Each cloud of rows lies close to a flat space through zero, with a little noise off it, and is much wider in some directions of that space than in others. After each cloud: how many dimensions does that space have?

[[  1 -14  33  -2  -4 -18  -2   3 -15  17   3 -20 -20  -8   2  -4 -31]
 [-17  -4 -10   3 -17 -19  13 -19 -16  -3   9 -12   2  -9  15 -13  -8]
 [ -8  -2 -30  -9  -7  14   2   4  -5 -18  12  17  14   6 -10  13  26]
 [ -6  -9 -31  -7 -10 -16  17 -17   2   7 -26   5   7  -1   5   0  19]
 [-16   9  19   4  -4 -20   9  -9 -19 -22  21 -18  -5 -14   6 -15 -20]
 [ -8   3  10   9   1  22  -3  20   1   0  13  -1   8   2  -2   6  -6]
 [-25   6  22   4   3  -3  -7   1 -16  -9   7 -13  -9 -18  -9  11  -9]
 [  7   9 -10  11  -7   4 -24 -12  -5  -2  10  -8   7  18  22 -32 -16]
 [-28  -1 -13  -1 -12   4  17  -1   3  13  -2  -7  10  -2   1   8  10]
 [-21   1  -9  -4  -8   3  14  -8   8  -2   6   1   2 -12  -8   2   8]
 [ 11   6  22  11  12  -9  10   3   8  -1   5  -7  -9  -6   7   1 -13]
 [ 12  -9   4  -5  -8   4  -7  -1  -1   0   5   4  -6   5  -4 -24 -17]
 [  2   5 -13  -5   5   3   8  -2  -3  -7   0   8  16   9   6  11  14]
 [ -8  -5  12  -3  -3 -13  10   3   8  10 -17  -9 -18 -12 -12  -7  -6]
 [  8   7  14  20   6 -10   4   4   4   1  11 -12  -6  -4  18  -1 -12]
 [  5  -1  20 -14   4 -20   8 -15   6   1  -4  -4 -15 -18  -9  -7  -9]
 [  3  11  20  10   1 -20  27 -24   3  -3   4 -14   8 -13  29 -31 -31]
 [ 31  -5 -13  -6  -1   7 -35  19  -5  13 -13   6  11  22   6  -5  14]
 [-38  27   0   8  -1  10  49 -23  10 -17  17  -3  37 -17  21  -7  -5]
 [ -8   0  15  11   1   1  11   1  -1   5   2  -7   1  -5   8   2 -16]
 [-31 -11   0   4 -14 -11  21   7 -12   7   9 -14  -2 -13  -1  18   2]
 [-27  13  20   6   4   7  17  -7   4  -4  10  -7   6 -22   0   8 -10]
 [-21 -13  12  -1  -7  -1  26  -3   0   8  10  -2  -4 -29  -7  24  -1]]

12

[[ -1  -7   5   6  -1 -10 -10 -10   8   5   2   2 -12  -5   2   1  -4]
 [ -2  13  -1  -5   1   6   9   8   3  -5  -5   1  25  -4   1  -4   7]
 [  3   6   8  -5   3   4   0  -1  -3   3   0   0   6 -14  -1   7   1]
 [  3   0   2  -5   7   4  -1   3  -3   1  -1   0  -8  -1  -3   3   2]
 [  5  -7  10   6  -4  -8 -10 -21  16   5   1   5  12 -14   3  -3  -1]
 [ -2   2  -5   0   3   0   2   6  -4  -1   2  -1 -10  10  -1  -2   0]
 [  3 -10  14   8  -1  -7 -15 -20  13   7   2   2   0 -17   4   5  -7]
 [ -4  -1 -10   1  -3  -3   1   3   2  -2  -1  -2  -6  14  -4  -7  -3]
 [ -4   7  -7  -6   4   3   5  11  -7  -2  -1  -2  -1   8  -1  -1   2]
 [ -5  15  -8  -6   3  15  20  19   0  -8  -6   0  35   1  -4  -5  11]
 [  7 -10  20   8   7  -9 -19 -28  -1  18   5   1 -23 -26   0  15  -9]
 [-10   8 -29  -2  -8   2  19  30   6 -21 -10  -2  23  40  -1 -21   9]
 [  4  -2  21   0   0   2  -9 -21  10   6   1   8  21 -34   0  10   2]
 [ -5   7 -12  -4   3   5  12  23  -4  -7  -3  -3   7  17  -6  -5   6]
 [  3  -9   4  11  -6 -14 -13 -14  10   0   3   3 -13   9   4  -6  -8]
 [ -6  -1 -12   5  -6  -6   4   7   3  -5  -2  -1   0  19   1  -9  -2]
 [  5  -6  12   4  -1  -5  -9 -17   7   5   0   6   4 -13   1   3  -4]
 [ -2   4 -10  -4   0   6   9  18  -7  -2  -4  -6   2  10  -3   2   2]
 [  8  10  15 -10   9  11   1  -7  -4   6   3   8  17 -33   4  13   4]
 [ -6 -14  -9  13  -7 -14  -4  -1   0   4   2  -4 -33  24   0  -6 -11]
 [  2  -1  12   5  -6   2 -11 -16  13   4   0   7  19 -16   5   2   0]
 [-18   8 -36  -7   7   5  27  46 -27  -9   1 -15 -39  56 -15 -13   0]
 [  4  -3  14   4   0  -1  -7 -14   5   4   3   1   3 -19   2  10  -1]]

3

[[  2  -1  -2   8  -6  -4  -9  14   9 -11   2  -9  -3   0  19  20   4]
 [  4  -6  -6   5  -9  -8  -6   9   4  -5  -4  -7  -4   3  17  10   3]
 [  6  -2 -13 -10  -9   6  -7  -3  -6  10  -4   7   7   5 -10  -9  -3]
 [  8  -4 -20 -17 -18  13 -10  -4  -3  17 -14   1   9  13  -1  -8   0]
 [ -3   1   3   2   3  -1   1  -4   4  -2   3   3   0  -4  -2   1  -3]
 [-14   4  26   8  25  -7  18  -2  -2 -16  15   3  -5 -15 -12   0  -6]
 [-13   6  30  25  25 -15  13   9  13 -27  22  -5 -12 -15   9  16   2]
 [-16   9  28  -6  29   6  27 -22 -14   3  16  22   8 -20 -47 -34 -19]
 [  5  -3  -2  24 -10 -22 -14  24  21 -26   0 -27 -15   2  49  45  17]
 [  4  -2 -14  -9  -8   5  -3  -1  -5  11 -11  -1   4  12  -4  -5   3]
 [  1   4  -6 -10  -1   5   0  -5  -7  10  -4   8   6   3  -9  -7  -4]
 [ -5   4  11  -6  13   4  13  -8  -9   5   9  15   6  -9 -24 -18  -8]
 [  4  -2 -10   0 -10   1  -7   6   2  -1  -6  -2   2   7  10   8   4]
 [ -5   1   4  -8   6   6   9  -9  -7   4   1  14   4  -4 -21 -15  -7]
 [  5  -6 -13   6 -13  -6 -15  11   7  -4  -6 -12  -6   7  27  16   7]
 [  6  -3  -6  10 -11 -10  -9  12  10 -10  -2 -12  -7   3  26  19   8]
 [ -2  -1  -4 -18   1  13   7 -12 -14  20  -3  12   8   2 -28 -23  -9]
 [-14  11  27  -6  26   7  25 -19 -13   0  15  19   0 -13 -35 -24 -14]
 [ -3   5   6  -5  10   4  11  -7  -8   4   4   8   0  -6 -20 -15  -6]
 [ -8   4  11 -13  12   9  16 -18 -13  11   6  15   9  -6 -33 -28 -14]
 [  9  -4 -17   5 -14  -4 -19  13   8  -5  -9 -15  -6  10  35  20   8]
 [  4  -2  -6   0  -9   0  -4   6  -1   0   0  -2   0   4   4   2   3]
 [  7  -5 -13 -15 -13   8  -7  -6  -5  13 -12   2   9  10  -4 -10   0]]

2

[[ -2   0  -6   2   8  -8 -10  -2   0  -8  -9   8  10  -1  -5   7  -1]
 [  4  -5  -2  -1  14  -3  -7  -3  -3  -4  -5   7  12  -7  -4   7  -3]
 [-36  18 -14  12 -16  -9   4 -15   1  -8  -5 -10 -30  18 -10  -2  22]
 [-11   2  -9   2  20  -7 -12 -21  -4  -5 -11   7  -2  -3 -22   7  12]
 [-24  13  -7   7 -12   1   5 -11  -1   1   1  -9 -30  13  -9  -7  18]
 [-13  10   0   5 -30  -2  13  10   5  -1   7 -11 -18  13  15  -7   2]
 [  7   1   6  -2 -15   1   8  16   5   1   6  -5  -2   4  16  -4  -6]
 [  6  -4   1   1  -5  -1   0  11   4  -3  -3   3  10  -1  10   2 -10]
 [-29  13 -13   7   1  -6  -5 -21  -4  -5  -8  -3 -24  11 -20  -1  21]
 [ 24 -10   9 -10  15  11   0   4  -3  11   7   3  12 -11   2  -2  -7]
 [-34  17 -12  10 -15  -7  -1 -14  -1  -6  -3  -8 -29  15  -9  -2  20]
 [-36  17 -15  10  -1  -7  -2 -27  -6  -3  -5  -8 -34  12 -25  -3  28]
 [  1   0   2  -2   3   6   2  -2  -3   4   5  -2  -5  -1  -3  -4   3]
 [  5   0   7  -3 -10   6   9   7  -1   7  10  -7  -8   1   8  -7   0]
 [  4  -2   0   4 -15  -9   2  21   8 -11  -6   7  18   4  23   6 -14]
 [  0   3   0   4 -12  -3   4   8   4  -4   0  -2   1   5   8  -1  -5]
 [ 40 -21  13 -11  13   8  -3  20   2   4   3  12  36 -16  17   4 -27]
 [-15   5 -12   3  20  -6  -9 -24  -6  -2 -11   6  -2   0 -28   5  15]
 [  0   1   0   1  -4  -2   0   2   2  -1  -3  -1   1   3   2   1  -1]
 [  6  -2   2   0  -1  -2  -4   8   1  -5  -2   4   9  -2   7   3  -9]
 [ 17 -10   2  -1   2 -10  -9  20   7 -10  -9  13  37  -5  17  10 -23]
 [  4  -2   3  -3   5   5   0  -7  -1   5   3  -1  -3  -4  -7  -4   4]
 [  3   2   5   2 -24   2  10  21   8  -2   7  -6  -1   5  25  -4 -10]]

3

[[ 13   9 -17 -13   5  -2 -19 -11   6  26 -24  -2 -11 -25  20   1   4]
 [  6 -10  -8  -7  16   2  42   4   8   0   6  23 -16   4   8  -1 -10]
 [ 14 -11 -16 -12  21   1  48  -1  13  13   1  26 -21  -3  19  -1 -11]
 [-22   7  22  20 -28  -6 -26   8 -18 -33  20 -22  27  22 -27  -4   7]
 [ 18   1 -18 -24  15  -3  -2 -12  12  35 -25   7 -15 -27  24   1   0]
 [ -4  16   4  30 -13  -3 -46  -4  -5  -2  -1 -19  13   2  -8  14   9]
 [-11   7  15  -1 -22  -1 -41  -3 -10  -8  -3 -22  14  -1 -16  -7   9]
 [-15   5  20  13 -25  -1 -27   4 -12 -25  12 -19  22  12 -25  -6   9]
 [-12  -6   3  31   7  -1  31  12  -4 -26  27   8   2  34 -12   7  -8]
 [ -5   6  -6  30   7   0  -6   1   0   1   5  -5   0   4   2  16   0]
 [ -6  -3  14   5  -7  -2   9   7  -7 -17  15  -2   7  16 -13  -4  -3]
 [  5   2  -9  -4   3   2  -5  -7   2  16  -7   5  -5 -12  10   3  -1]
 [ -7   0   7  12  -5   0  -1   3  -6 -15   8  -7   8  12  -7   2   5]
 [ -9   6   5  10  -7  -2 -14   5 -10  -8   6  -7   8  10  -7   4   3]
 [-14   4   6  57  -3  -4 -10   3  -9 -23  20 -14  14  30 -17  29   0]
 [ 17   6 -14 -17   4   0 -23 -11   3  27 -24  -2  -7 -29  20   0   4]
 [  7 -13  -3 -31  11   2  36   4   5   7  -2  23 -14  -7  10 -18  -9]
 [-11  -6   6  12  -6  -4  11   7  -2 -17  18   2   4  16  -9  -1  -3]
 [ -8   4  -1  25   4   2  -4   0   4  -3   5  -3   3  11  -3  19   3]
 [-30   3  24  42 -23  -4  -5  18 -18 -54  38 -19  28  45 -37   3   4]
 [  0   5  -4   8   0  -3 -15  -3   1   5  -3  -5   0  -2   3   6   4]
 [ 19   0 -12 -51  -2   2 -13 -11   9  34 -32   3 -12 -41  18 -23   3]
 [ -7   1   6  -6 -13  -1 -15   2  -4  -7   1  -7   8  -1 -10  -6   3]]

3

[[ 18 -19  17   4  -3   7  -2 -10   0  -3 -20   5  15   4  16   5 -20]
 [ -4  12  -6   2  12  11  -3   4  -9  -6   8  -6 -11   2  -4  -8 -15]
 [ 20   3  -4  -3  -5   5   1  -4  14  -2  -9  -1  -3 -16   8  14   4]
 [ 10   1  -9   0 -11  -6  -3  20  10  -5  -7  13   0  -6 -11  -2   6]
 [ -1  -5  -6  -3  -5   0   1   9   0  -4  -3   5   4   3  -5  -5  -7]
 [ -6  22 -17   1   1   8  -6   5  10   0  14   3 -17 -14 -10   5   7]
 [ -8   5  -4  -7   5  10   2 -11   0   0   4  -2  -1   2   6   1  -7]
 [ 12   3 -11   0 -17  14   7  11  11   0 -13  -2  -2  -9  13  13   0]
 [-24   1   4   3  -1   3  -7  -9  -1  -7  14  12  -4   6 -21   2   7]
 [ -2 -12   4   6 -12  -3   1  18   1  -6  -6  16   9   6 -10  -2   7]
 [-10   2  27  -2  11   0  -2 -33   0  14  -5   9   7  10  17   2  11]
 [ -9   7   6   2   8   6  -8   2  -1  -8   1  12  -4   6 -10  -8   2]
 [  4  11  11   1   4  23   8 -11  -9  -3  -5   5  -3   6  14   5 -13]
 [-19   2  -8  -8   3  15   6  11  10 -14   8  14   2   0  -9  -3  16]
 [  6   7   3   9  -4  -2  -2   8   0   6  -3   6  -5  -2   0   1   3]
 [ 36 -24  -5   0 -20  -5  18  -1  13   6  -7  -7  15 -23  17  29  -3]
 [ -3  10  -2   1  -2   4  -3  -2   2   9  -4  -1  -5   1  10   0   1]
 [  9  -2  -3 -10   1   7  12 -16  -4   4  -4 -17   4  -2  20   7 -12]
 [-16  16 -22  -4   5  -7 -13  14  10  -8  18   4 -15  -9 -30  -9  15]
 [ -5 -17   7   0  -8  -9  -8  -4   4 -10  -3   3   5   2 -17   3   9]
 [  1  12  10  -7  13   5   6 -23  -5   9  -2 -10  -3   4  20   1   2]
 [  0  10   6   3   9  21   1  -7 -10   2  -4   0  -3   8  18  -3 -24]
 [-14  -4   5  -3 -12  -9   0 -10   8   3   3  13   3   1 -12   8  23]]

11

[[ -1   0  -6  -2   1   7 -16  -7 -35 -19  -9  14   7  10  -4 -11 -21]
 [  6  -9   3  15  20 -14  14   1   0 -10  -3   7  42 -12  -2  -1   4]
 [ 27   7  14  42   9   8 -41  17  -5  21  38   1  -8 -21 -26  41  -1]
 [ 31   0   7   5 -22  18 -13   7  25  -7  12  -8 -10   4 -17   9   6]
 [-17 -14 -16  20  22  -5  21  -5  -6  -6  -6  10  26  22 -14 -27   0]
 [ 23 -15  16 -24  16  22  -5 -19  18   5 -14  18 -40  -7   5 -55   2]
 [-27 -14 -28 -22 -34  -1  -5 -21  25 -22 -10   1   1  29  27 -32   5]
 [ 40   1  11  16  10  18  17  -2   1  -8  16 -19 -23 -53  -7 -10   8]
 [ 14 -14   6 -18  21 -17  43  -9  -2 -18   5   8   9 -16   5   1  -9]
 [  3  -7  21  14  19 -20  17 -13  29   0 -33   4  26 -14  17 -31   3]
 [-10 -20 -11 -11   6   0  14 -20  -2 -10   3  16   0  -1  10 -34 -12]
 [ 14   1   3 -20  -8  17   2  11   4  22  -3  10   3   2  -2  -2   0]
 [  7  -4 -16  -3  -5  -5  12   2  -3  -6   3   4  -3  13  17  17  -6]
 [  8 -18 -28 -57  -9  23  12  17  -4   6  17  16 -12  11  -3  14  23]
 [ -2   6 -10  -8 -26   8  18   5   1   5   7  -5  13  10   9   2  -9]
 [-14  -9  -1  -5 -12   0 -35  -6   6   8 -30  17  -7   3  -2  -8  -8]
 [ -2  10  27  17 -13 -13   0   0  11  23 -18  -2  12 -31  -6  10 -23]
 [  5   3 -25  14 -38  26 -11  13  10   1  -5 -22 -27   2 -23  12  15]
 [ -7  12   4   6 -16   5  32   1  13  18 -12 -15 -10  12  -2 -10 -14]
 [ 16  -8   6 -17 -20   1  -4 -12  17 -32  18 -11  -6 -29   1   1   6]
 [  4   3  -4   3  20 -18  -1  -3 -20 -20  -3   0  -4  -8  25  17   3]
 [  1   7   4 -17   0  10   4   9   4   9  11  -2  -4  25  -1  -7   7]
 [ -7   9   0   3  -9  -7  13   0   6 -18  -8 -16  15  25  -3  -1   1]]

13

[[  7  -8   6  15   3   5  -4  20 -16   8 -13  -6   4   3   1  -2  10]
 [ 14   8   1 -13   0   5   2  13 -10   6   4  -5   7 -14 -12   8   2]
 [  5   1   1 -18 -19   1  -1  -3 -13   4  13  -4   3  -8  -3  -8  -3]
 [-16  -1  -4  11   7  -6   3 -17  24 -10  -2  10  -6  11  11  -2  -7]
 [ -2  -1 -12 -17 -12  -7   1 -13  -4  -2  19  -9  -2  -1   1  -9 -12]
 [ -8   0  -4  -6  -9  -5   3 -22  13  -6   4  -1  -7   1   5  -1  -7]
 [ -3   6  -5 -17 -13  -2   8 -19  11  -4  15   3   2  -9   3  -5 -15]
 [-13   2  -2  11  12  -4   4 -13  26 -10  -3  13  -5   8   8   3  -5]
 [-14   6   0   5  14  -5   0 -15  24 -11  -3  14 -11   9   1   8   2]
 [-19 -15 -12   9  -7 -13  -6 -23   3  -8   5  -8 -13  23  16 -18  -8]
 [ 22  14  -4 -33   2   1  -4  15 -25   8  13 -17   0 -19 -31  18   9]
 [ 10   5  -2 -35 -23  -4  -8  -6 -25   5  16 -17  -6 -11 -17  -1   4]
 [ -6   2  -6  -3   5  -5  -2  -6   5  -4   7   1  -4   5  -1   1  -2]
 [  7   4   2  -9   0   2  -4   7 -11   4   1  -3  -1  -5 -11   6   8]
 [  3   3  -5 -35 -30  -4  -2 -18 -13   1  25  -7  -1 -10  -5 -12 -10]
 [  4   3  -2  -4   0   1   3   0   2   0   1  -3   2  -6  -2   4  -3]
 [ -2 -10 -10   2  -6  -5  -2  -3 -10   1   6 -15  -2   8   8 -11  -7]
 [  3   3  -7 -22 -11  -4  -1  -9  -7   0  16  -9  -3  -6  -7  -2  -6]
 [-13   2   7  26  21  -1   1  -6  28  -9 -22  18  -8  10   6  12   8]
 [ 11  10  -2 -33 -14  -2  -3  -6 -12   2  14 -11  -5 -15 -19   8   2]
 [ -1  -5   6  23  17   2  -7  12   0   1 -20   1  -4  10   0   7  14]
 [ 25  12   5 -42 -19   7  -5  16 -34  13  18 -11   7 -25 -27   5   8]
 [-12  -9  -1  20   1  -2   4  -9  14  -5  -7   5  -1  10  17  -8  -7]]

6
